All rows are made from the same 14 directions, up to rounding. Whole rows:
In the rows, 128 means zero.
[[144 120 129 141 136 131 124 125 123 117 118 115 124 130 124 148 104 132
  102 111]
 [106 145 110 134 159 165 156 163 117 143 116 103 126 137 134 164 120 170
  146 154]
 [ 99  95 156  97 120 106 103 103 131 140  74 123  90 136 117 143 150 157
  101 201]
 [117  54 109 110 132 111 128 168 148 114 163 142 132 147 125 132 104 189
  121 108]
 [120 101 126 126 128 143 115 139 106 108  83 128  93 145 141 197  96 163
  115 165]
 [118 144 107 112 136 104  72 163  69 150 111 107 147  78 143 146 107 111
  103 144]
 [125 122 112 119 118 130 115 122 116 117 133 152 141 124 144 140 113 113
  122 120]
 [139 128 133 114 127  85 137 101 193 166  98 177 134  66 161 137 101 138
  138  97]
 [177  96 152 134 122 130 165 171 126 121 138 109 134 146 121 112 104 130
  120 107]
 [113 191 168 164  96 146 184 103 165 103 159 117  92 147  96 134 148 105
  169 101]
 [148 113 103 111 165 126 183 140 110 132 166 166 169 139 142 103 141 138
  160 120]
 [134  99  85  92 144 117 162  86 100 151  93 123 107 129 148 145 144 172
  152 190]
 [129  86  96 124  97 159 117  67 108  86 178  88 128 172 115 142  84 114
   83  82]
 [134 137 154 135 111 161 190  70 152 123 121 135 173 131 159  97 111  85
  128 117]
 [134 104 141 141 149 156 123 175 171 151 132 120 183 125 149  88  94 140
  113  94]
 [ 97 141 119 109 121 164 134 142 146 158 147 126 149 134 139 114 132 128
  145 136]
 [145 175  87 182  98 161 165 188 167 114 113 139 139 106 145  98 164 123
  168 122]
 [126 132 146 125 121 120 174 128 145 133 101 144 177  88 153 127 101 109
   92 121]]

The start of a row, then its end:
[127 160  83 148 120 144 166 139 125 124 104 109 130 105 130 146]
[143 138 120 141]
[ 93 203 122 171 133 168  94 162 150  99 148 169 116 138 110 163]
[153 110 143 100]
[130 154 117 114 122 130 118 185  67 100 195 154 130 136 110 186]
[ 98  95 123  82]
[133 113 108  86 145 109 143  87 115 169 179 127 192 102 153  81]
[104 103 133  91]
[ 83 116  96 125  68 166 122 172 137 106 123 110 121 123 147 187]
[ 76 147 106 130]
[126 108 112  97 141 183 121 105 127 146 184 131 156 171 142 133]
[ 86 120 131  87]
[102 165 124 123 140 128 108 152 163 161 140 141 119 116 108 126]
[162 140 140 124]
[152 116  97 129 127 145 101 155 150 148 120 123 129 120 135 135]
[109 142 111 103]
[161 124 122 183 123 160 146 107 172  95 132 107 108 158 117 120]
[120 141 134  81]
[115 118 125 141 109 142 116 155 105  85 159 138 150 152 129 103]
[136 105 130 128]
[166  83 131 123 112  97  86 123 111  94 144 139 111 148  98 124]
[128 112  78 102]
[143 139  61 169 132 138 125 177 158 141  99  93 111  98 134 128]
[139 183 146 124]
[122 114 142  73 125 123 137 113 127 152 138 209 166 133 162  92]
[152  95 158 157]
[170 122  84 152 128 139 151 202 142 138  91  95 138 101 120 138]
[121 160  76 117]
[123 118 126 138 139 142 155 128  92  95 131 132 154 144 144 127]
[119 122 130 142]
[156 130 169 101  99 144 157 200 104 153 133 116 146 129 138 119]
[103  92 133 137]
[132 131 131 186  87 104 175 114 166  94 110  60 115  89 122 122]
[ 98 143 114  94]
[139 151 154 131 130 123 111 178  94 122 131 134 119 128 118 149]
[123 106 131 130]
[155 139  80 126  91 162 126  88 120 131 112 119 140 105 166 159]
[ 78  90 108  97]
[150 127 118 115 143  95 152 112 139 165 144 113 131  95 137 119]
[107 142 156  96]
[143 113 150 107 126 114 156 156 124 160 143  75 135 128  98  97]
[132 134 102 130]
[150 125 104 108 133 126 132 102  88 131 123 129 105 126 142 185]
[ 92 131 135 124]
[139 111 154 171 147 163 105 186 156 122  96 112 137 156 132  78]
[147 149 136 151]
[151 140 126 165 124 107 133 112 110  97 108 128 142 110 135  87]
[155  98 132 136]
[144 130 106 111  91 123 143 138  93 123 166  75  80 149  81 148]
[141 129 121 126]
[110  71 127  57 114 124 123 106 120 163 110 158 124 129 182 153]
[ 86 152 160 173]
[121 116 121  95 115 169 143 169 141 171 123  88  96 161 111 140]
[141 168 134 168]
[145 123 134 126 103 169 123  85 179 139 111 111 107 163  96 119]
[150 117  74 120]
[121 170 182 155 101 121 177 141 145 111 119 128 126 115 123 116]
[141  99 149 133]
[130 140 120 137 104 115 127 122 124 126 126  89  98 115 114 139]
[125 131 131 125]
[153 140 158 123 165 158 154  80 106 121 149 156  83 199 119 152]
[144 127 196 137]
[108 131 133  93 107 126 131 136 122 152 159 106 115 134 110 132]
[130 127 133 133]
[141 146 103 131 125 144 131 104 145 137 183 117 127 137 116 118]
[123 115 148  69]
[145 158 115  99 147 134  91 130 101 176 116 121 125 118 112 137]
[149 104  99 141]
[150 125 123 103  99  68 119 115 133 135 110 182  96  93 139 132]
[150 119 158 141]
[129 145 175 142 136 151  89 208 118 134 131 142 145 137 148 109]
[115 103 167 133]
[122 123 113  94 117 121 158 120 166 167 104 150 104 107 144 166]
[118 165 145 140]
[109 133 128  76  66 115 123 113 142 163 127 146 116 108 142 110]
[151 101 151 163]
[112 104  66 125 142 133  70 105 141 133 170 125 141 115 150 150]
[ 71 153 129  62]
[116 160 170 101 150 118 103  94 101 163 128 127 109 116 139 173]
[ 90 108 155 126]
[106 123 130 164 123 126 102 136 159  98 103 145 144 113 138 117]
[129 133 107 124]
[118  85 156  98 145  69 114 127 103 126 148 121 124 129  96 125]
[128 146  93 133]
[ 54 115 174 113  97 115  65 124 130 104 137 153 120 139 133 127]
[128 114 135 160]
[126 148 104 144 134 161  87 111 133 153 122  88 123 136 130  89]
[157 124 149 143]
[143 115 167 112 102 161 158 165 174 175 136  71 141 142 112  89]
[113 126 104 116]
[198 139 171 128 132 157 153 149 124 158  93 112 124 137 133 134]
[101  98 118 121]
[102 151 186 129 168 116 137 136 123 153  99 122 150 115 129 105]
[146 125 132 170]
[179 120 127 116 117 114 128 112 195 165 110 150 106 115 114 120]
[137 131 107  91]
[ 76 112 125 111 124  85  71 204 131 141 139 129 118 101 118 130]
[138 169 135 151]
[ 89 120 152 108 102 116  82 113 129 126  99 130 120 113 126 161]
[109 116  75 148]
[165 140 167 145 147 107  91 131 131 143  68 171 126 101 168 110]
[130 104 167 148]
[152  97  68  81  99 120  91 116  94 155 137 122 115 119 150 127]
[120 124 143 139]
[118 126 132 131 121 124 156 149  94  98 154 102  96 150 104 169]
[116 148 138 131]
[160  89 147 112 117 110 145 100 165 174  81 102 136 100 162  87]
[105 140 135 141]
[133  93 116 131 132 118  94 119 117 121 109 103  79 151 119 135]
[140 170 143 161]
[110 123 122 127 130 124 120  88 132 124 171 108 132 145 110  93]
[146 125 136 113]
[126 145  88 124 105 131 148 140 124 125 115 144 143 106 133 125]
[156 116 113 145]
[112 121 140 140 130 155 116 101 112 107 105 100 135 147 127 141]
[111 120  85 144]
[187  97 120 107 136 121 154 146 116 133 134 150 128 143 122 129]
[126 130 116 114]
[117 102 146 140 112  97 136 147 169 104 141 146 150 116 115  96]
[134 134  97 104]
[152 135 130 145 177  96 126 126 119 137 145 144 165  99 146  96]
[117 120 155  91]
[105 165 153 128 130 140 147 141 143 150 142 101 124 130 101 126]
[144 125 126 129]
[ 97 141 158 115 151 144 124  96 117 132 112 129 123 152 110 149]
[144 124 100 162]
[ 76 119 106  95  99 147 186 126 106 124 142 103 133 146 125 133]
[148 148 130 184]
[151 148 129 115 145 127 141 114 132 145 139 148 123 137 103 130]
[155 114 115 114]
[130 121 137 135 116 127  98 166 106 111 123 115 138 130 113 120]
[131 110  85 135]
[101 134 162 155  74 143 111 161 117  85 101 124 120 129 153 131]
[113 103 148 163]
[164 103 113 154 152 104 105 107  98  91 123 135 112 132 135 149]
[102 138 132 104]
[111 122 137 120 159 132 147 167 106 120 156 128 130 151 107 160]
[118 156 120 125]
[140  96  95  98 136 103 139 106  92  99 163 176 136 123 141 198]
[ 68 132 105  79]
[ 97 122 144 121  94 142 180 166 153 124 116 124 165 112 138 131]
[107 128  89 138]
[160 104 153 117 128 125 149  83 149 133 144  80  74 174  60 146]
[133 149  77 101]
[ 98 138 117 114  88 156  98 109 128 121 153 130 129 131 140 155]
[ 95  98 121 106]
[134  88 121 119 142 161 112  93 133 131  86 149 175 133 172 122]
[ 95 119  83 138]
[ 95  95 162 141 116  84 190 103 132  72 119 157 188  98 154 109]
[102 119  95 128]
[ 76 110 105 146 118 121  82 107 195 128 145 104 111 127 112 101]
[146 174 130 113]
[148 138 153 142 121 115 132 148 164 134 102 130  70 129 105 156]
[137 154 141 127]
[169 129 112 170 168 115 143 154 110 132  70  83 146  85 144 134]
[ 99 152 101 126]
[174  92 134 137 112 135  94 124 120 124  86 100 107 142 129 116]
[120 123 100 143]
[160  73 142 100 125 117 148 145 113 136  80 125 138 115 149 168]
[ 67 144  69 138]
[141 118 141 141 144 123 115 118 172 120 124 147 106 149  90 132]
[150 147  91 105]
[141 113 105 137 101 149 138 151 112  86 144 127  89 170 108 155]
[138 142 133 132]
[112 129 152 117 141  99 139 131 140 152 115 113 153 109 104  83]
[168 128  88 154]
[108 128 132 130  86 129 153 116 129 111 136 107 169 106 138 105]
[109  92  93 118]
[124 119 129 129 130 123  85 141 125 129 104 122  72 149 112 144]
[156 160 148 168]
[171 132 131 119 153  97 164 128 104 147 153 129 131 121 126 101]
[139 123 170 115]
[144 141 182 121  96 130 134 148 189 151  95 147 113 116 112 144]
[119 110  86 112]
[159 104  76 102 108  96 121 177 103 161 118  79 117  99 108 110]
[150 151  98 151]
[140 124 150 160 116 110 126 125 134 108 106 116 122 108 149 122]
[100 124 148 119]
[156 113 133  93 171 108 147  67 154 179 146 145 142 120 132 121]
[109 135 129  87]
